All groups share one centre, and each spreads out both ways along 10 directions, with some noise.
(in the rows, 128 means zero)
Known rows, each followed by its group:
[ 84 140 104 113 105 164 128 123  92 156 148 125 207 192 166] | K_759
[ 85  83 150 138 131 149  80 109 125 146 133 120 127 146  86] | K_229
[145  79 118  87 134 162 160 126 110 154 157 187 160  91 138] | K_759
[103  78  98 135  86 142 158 120 162 149 136 135 164 115 106] | K_229
[178 132 110 100 140 144 140 138 130 140 108 147 136  98 140] | K_229
[186 138 150 113 148 107 132 123 115 161 166  82 128 113 182] | K_985
[ 97 162 109 150  94  93 135 140 116 120 142 102 141  80 117] | K_745
[147 121  93 129  97 167  93 148 185 155  93 143 129 111 144] | K_745
[101 151  93 120  93 122 143  90 136 120 172 165 149 121 128] | K_229
[149 166  83 101 120 117 174 131 155 183 168  92 165 131 168] | K_778
[134 136 109  98 175 135 156 132  76 132 114 159 134  86 111] | K_745
[129  90 135  96  95 102  96  87 150 192 134 110 101  79 166] | K_778
[122 126 128 147 146 136 138 119  93 146 107 144 114  92 125] | K_985
[116 139 186 128  67 211 116 139  87 155 154 130 107 179 128] | K_566
[153 160 117 157 129 128 162 124 120 151 163 125 137 103 163] | K_985
[167 146 121 142  93 153 167 148  99 133 128 158 119 116 170] | K_759
[125  91 144 140  86 124 113  96 155 166  91  64  94 191 126] | K_566
[115 147 138 102 100 114 134 144 115 143  88 123 110  76 149] | K_985
[ 97 142  68  97 147 121 121  99 141 130 120 164 129 128  90] | K_759
[110 149 132 112 133 119 124 104 142 141 113 127 147 108 138] | K_985
[108  66 122 126  99 177 153 122 134 165  99 160 139 147 124] | K_759
[138 132 102 137 115 169  99 165 139 133 140 146 146 134 114] | K_745
[112 132 162 140 151  78  62  57 173 122  90  90  92 130 141] | K_566
[128 121  92 105  78 120 111  91 148 153 211 139 139 118 128] | K_778
[120  84  99 141 123 147 137 126 107 134 136 169 118 105  85] | K_778
[131 123 101 117  95 125 163 119 131 150 180 128 130 152 143] | K_745
[132 139 156 155  81 142 130 135 139 145 114  96 101 127 117] | K_745
[150 150  86 146 124 102 152 152 118 136 161 130 143  86 166] | K_566
[137  92 115 141  89 157 134 147 168 146 139 141 147 153 147] | K_778
[131 122 131 101 143 141 153 146 122 160 141 111 135 116 112] | K_229
[145 148 107 150 113 154 202 120 156 160 134 132 150 117 150] | K_985
[171 181 116 174  84 144  51 104 169 110 157 163 135  53 147] | K_745
[142 120 137 152 107 146 124 132 148  97  70 134  82 145  88] | K_778
[131 166 106 138  59 130  92 111 154  99 137 149 152 139 170] | K_759
[112 156 108 109 149 138 165 122  88 156 102 123 127 105  94] | K_778
[110 203  86  62 126 122 146 145 112 106 122 169 131  86 113] | K_985
[145 124 122  54 131 148 173 115 123 148 149 175  93 118 125] | K_759
[150 165  48 102 112 123 165 119 126 130 116 146 207  77 154] | K_566
[160 143 105 150 112 103  76 134 144 104 157 125  92 116 130] | K_778
[118 143 105 126  98 117 128 129 149 145 113 116 136 107 133] | K_778
[146 168 126 114 108 142 168 128 147 159 122  89 118 158 141] | K_778
[175 111 114 158 144 173 142  50 145 151 178 178 132 127 102] | K_745
[115 153 105 124  88 138 123 129 121 125  91 165 106 146 158] | K_759
[122 139  86 111 109 149 146 120 156 147 137 108 109 194  74] | K_985
[191 108  99 125 154 113 169  88 116 158 112  80 122 179 128] | K_566
[131 150 150 114  83 147  88 118 160 138  90 104 112 144 137] | K_745
[177 159 168  76  85 120 154 101 130 149  98 112  77  96 164] | K_778
[123 101  94 170  66 144 138 148 143 143 142 154 132 137 149] | K_229
[130  90  98 163  83 156 153 190 120 117 154 187 156  94 149] | K_778
[129 128  74 128 125 100  25 112 111  95 183 143 136 118 103] | K_985
[ 62  89 101 135  95 137  99 110 174 160 104 109 142 168  88] | K_759
[129 140 127  85 100 125 155 109 160 153  73 118 138  96 144] | K_985
[138 125 106 177 120 137 133 129 134 151 132  93 146 137 106] | K_759
[ 57  61 138 106 127 141 160 117 124 161 138 163 151  89  98] | K_229
[151  80  98 124 114 157 151 132  80 159 123 116 116 170  86] | K_566
[132 132 152  88 115 145 115 101 146 153 121 105 125 140 124] | K_229
[123 136  82 118 113 130 116 165 150 156  79 116 120 109 129] | K_745
[101 132  54 131 113 129 179 177 155 116 127 128 193 111  88] | K_745
[125  84 120 107  68 145 127 192 120 146 165 151 135 121 149] | K_985
[146 112 146 140 121 146  84  82 108 147 141 161  99 112 138] | K_745
[101  50 159 137  86 200 136 146 144 168 134 163  97 151  97] | K_566
[140 148 133 150  92 109 115 125 121 144  74  69  93 106 112] | K_229
[146 114 176  90  98 173 125  99 111 154 109 130  80 161 115] | K_566
[ 87 150 137 104 135  90  83 131 143 137 130  87 159 100 158] | K_985
[108  48 130 144  90 152  99 103 154 155 117 113 113 195  92] | K_566
[182 171  87  98 121 111 144 106 168 115 169 138 130  78 120] | K_759
[133 134  88 178  87 159 131 116 151 117  90 160 138 157 132] | K_759
[115 109 175 112  68 167 128 153  95 146 102 148  78 132 133] | K_985
[124  88 103 168  93 142 142 132 106 143 131 162 124 103 118] | K_229
[129 122 180 100 117 142 182 176  83 172 164 120 105  95 151] | K_229
[123 124 157 108 141 156  67 167 126 158 142 110 117 151 137] | K_229
[113 108 129 147  93 142  61  85 169 124 151 120 146 148 105] | K_759
[119 155 136 121  99 161 156 145 144 143 150 152 123 110 141] | K_566
[ 97  81 107 112 132 143 131 119 158 155 125 127 175  95  84] | K_229
[140 100  68 145 131 174  98 149 127 131 207 195 163 155 131] | K_745
[ 92 116  94 135 105  91  81 105 107 165 177 117  95  80  95] | K_778
[156 176 112 130 103 113 159 139  90 148 113 109 157  89 193] | K_566
[149 178 118 102 157 130 160  93 110 158  93  89 109 139 108] | K_566

New rows. What belongs after each?
[144 172 114  72 101 163 127 114  96 133 133 146 129 122 105] | K_566
[175 141  94 155 135 126 149 128 147 136 153 118 112 102 103] | K_759
[111  82 126 122 133 134 123 133 152 174 139  89 151 171 117] | K_985
[ 72 158 115  88 156 125  93 152 113 130 169 105 135 166 100] | K_985
[ 48 158 188 103 128 152 153 152 135 152  99 145 156  99 171] | K_985
[150 163  97 134 107 134 157 149 125 126 141 157 105 123 145] | K_759
[145  67 112 144  89 106  97 147  87 137 145 126 108 129 125] | K_566
[141 122 175 112  90 178 158 115 124 129 149 113 134 192 123] | K_745
[152 107 126 107 139 139 127  92 162 153  96 131 130 134 137] | K_778
[120  99 104 132 149 124  90  99 150 152 170 108 162 159 112] | K_985
[ 81  91  81 163 126 152  76  92 133  95 141 183 146 154  49] | K_778
[109 117 138 104 121 176 191 173 117 158 137 149 113 151 114] | K_985
[136 131 123  83 120 156 125  87 123 123 131 181 137 143 144] | K_759
[127 175 117 159 134 112 126 112 131 139 133 109 152 121 168] | K_566
[153 140  89 147  82 110 103 121 137 125 164 126 135 100 146] | K_985
[104 133 125 170 131 123 147 114 152 155 128 132 177  77 165] | K_985
[119 142 121 135 107 133  94  99 106 126 101 144  98 110 104] | K_985
[103 179 119 138 146 155 132 118 174 141 177 130 113 156  94] | K_566
[145 116 105 161  72 134 181 148 142 157 127 142 142  75 167] | K_985
[182  43 109 147  96 162 127  80 160 157 153 141 144 166 120] | K_985
[134 102 133 169  79 169 162 153 105 182 132  90 130 190 137] | K_566
[141 104 161 116 125  90  57 119 114 141 136  90 132  88 175] | K_985
[156  75 142 143 105 153 149 112 117 178 127  79  93 225 113] | K_566
[133 101  99 125 103 144 129 109 157 154 143 146 131 135 134] | K_745
[ 89  98 131 116 109 130  87 127 126 146 156 145 109 126 110] | K_759
[126 103 127 176 157 122 133 151 102 157 148 109  86 129 120] | K_566
[118 114  77 167 103 132 167 150 145 159 127 114 162 130 135] | K_566
[164  63  91 182 130 146  88  86  89 129 159 183 130 106 111] | K_985
[134  93 126 149 145 137 110 152  76 145 170 149 123 110 135] | K_985
[ 80 135 180  79 136 149 129 116 138 174 148 106  95 180 124] | K_229
[ 86  83 153  89 112 175 159 114 183 168 110 140 164 159 134] | K_985
[113 163 175 138 143 146 160 121 117 170 116  90 105 143 143] | K_985
[117  95 113  95  90 134 127 100 180 134  83 164 145  82 134] | K_566
[ 86 131 116  97  81 145 118  84 100 144 144 160 132  94  93] | K_778
[161 128 136 113 106 142 152 106 140 155 109 104 163  95 153] | K_759
[105 171 113 113  98 121 114 113 136 142 102 102 116 166 130] | K_759
[131 145  95 120 122 159 163 115 122 133 120 170 120 128  97] | K_985
[ 84 138  62 119 112 118 134 175 175 156 110 127 147 107 138] | K_229
[113  89 108 131 150 168 182 106 160 175 107 127 143 162  93] | K_985
[ 74 173 177 109 126 159 148 144 113 158 109 112  99 154 128] | K_985
[126 115  66 104 125 130 158 145 146 150 112 149 154 107 125] | K_745
[156  96 126 197 116 114  72 111 107 145 177 104 122 124 144] | K_985
[125 118  65 148 114 108  78 113 177 127 191 132 155 137 123] | K_778
[146 125  95 118 120 138 127  95 179 127 143 145 107 134  83] | K_759
[135 129 117 110  76 172 184 149 142 161 121 148 140 107 141] | K_566
[150 151 121 110 153 143 113 110 129 133 132 140 153 130 156] | K_778
[100 111  72 133 133 135 116 121 132 115 154 163 178 114  97] | K_745
[188 112  91  77 177 127 182 112 151 140 152 170 105  42  87] | K_759
[113 111  92 128 110 146 129 143 122 143 139 127 102 167  76] | K_985
[152 113 110 136 135 140 146 143 130 124  94 160 125  96 131] | K_778
[182 116  94 138 103 138  78 116 146 161 159 207 107  49 208] | K_745
[130 117 170 180 123 137 116 130 124 160 190  97 127 155 167] | K_985
[146 149  89  52 175 118 128 123 119 135 155 118 142 144 100] | K_985
[103 119 117  71 103 128 128  92 173 146  54 125 137 118 110] | K_985
[136 156 124 151 177 144 117 100  93 132 180 139 117 155 109] | K_985
[108 120 116 108  98 142 124 171 158 158 109 153 130 118 179] | K_229
[151 115 135 112 134 144 130 106 103 122 112 165 100 103 112] | K_778
[144  98  91 180 172 109  63  92  91 130 179 148 153  93 124] | K_985
[103 119 128 112 124 186 143 135 171 140 162 208 115 101 100] | K_566
[128  76 155 106 109 158 127 104 131 184 125 133 125 129 164] | K_778
[120 106  98 145  96 152 128 157 106 149 165 133 128 138 109] | K_566
[ 93 118 135  89  58 143  89  57 142 164 180 127 142 137 133] | K_778
[109  93 138 130  92 124 177 117 127 162  79 104 121  78 102] | K_229
[157 124 108 176  95 149 124 141 126 120 168 164 119 124 134] | K_759
[162 131  73 133 141 161 118 135 170 168 101 152 118 104 117] | K_745
[140 124  97 125 119 148 129 145 137 148 122 154 132 106 133] | K_745
[110 139 110 106 150 111  93 159 108 138 190  96 136 152 116] | K_985
[123 117 130  85  94 135 166  83 139 205 146  95  99 136 121] | K_778
[130 118 111 142 114 129  99 182  80 159 155 143  93 119 167] | K_745
[ 81 204  76 154  98 120 140 163  70 133  60 121 109 176 148] | K_759
[ 52 120 107 144  79 158 107 123  91 104 119 169 154 107  68] | K_778
[113 109 127 155 133 172 145 147 100 151 115 141 140 141 121] | K_778
[107 150 109  90  92 132 175 164 143 152 110 114 122 126 122] | K_985
[110 156 113  61 103 106  74 112 135 106 102 142 127 105 123] | K_985
[ 74  93 190  97 101 156  60 155 171 175 119  78 131 162 134] | K_229
[131  92 102 137 135 124 114 128  90 174 180 155  86 138 156] | K_745
[ 90  83  97  93  66 172 150 165 181 145 165 164 172 169 123] | K_985
[ 72 110 160 165  83 138 116 176 179 149 137 149 104  78 145] | K_566
[105 111 125 144  79 132 142 182 125 148 100 117 131  90 140] | K_745
[139  91 115 121 103 153 114 122 153 141 139 128 162 123 108] | K_229
[160 170 106 166  99 115 133 117 151 151 135 106  97  75 134] | K_745
[110 100 120 124 130 112  79 124  96 178 131 130  69 137 161] | K_745
[135 150 109 106 100  97  72 128 139 123 190 101 147 131 154] | K_985
[187 139 114 206  95 142 138  89 138 145 188 132 136 135 161] | K_985
[108 142 140 129  98 134 138 148 137 174 101  98  78 150 140] | K_229
[102  88 125 147  49 198 176 120 173 159  97 163 118 173 102] | K_985
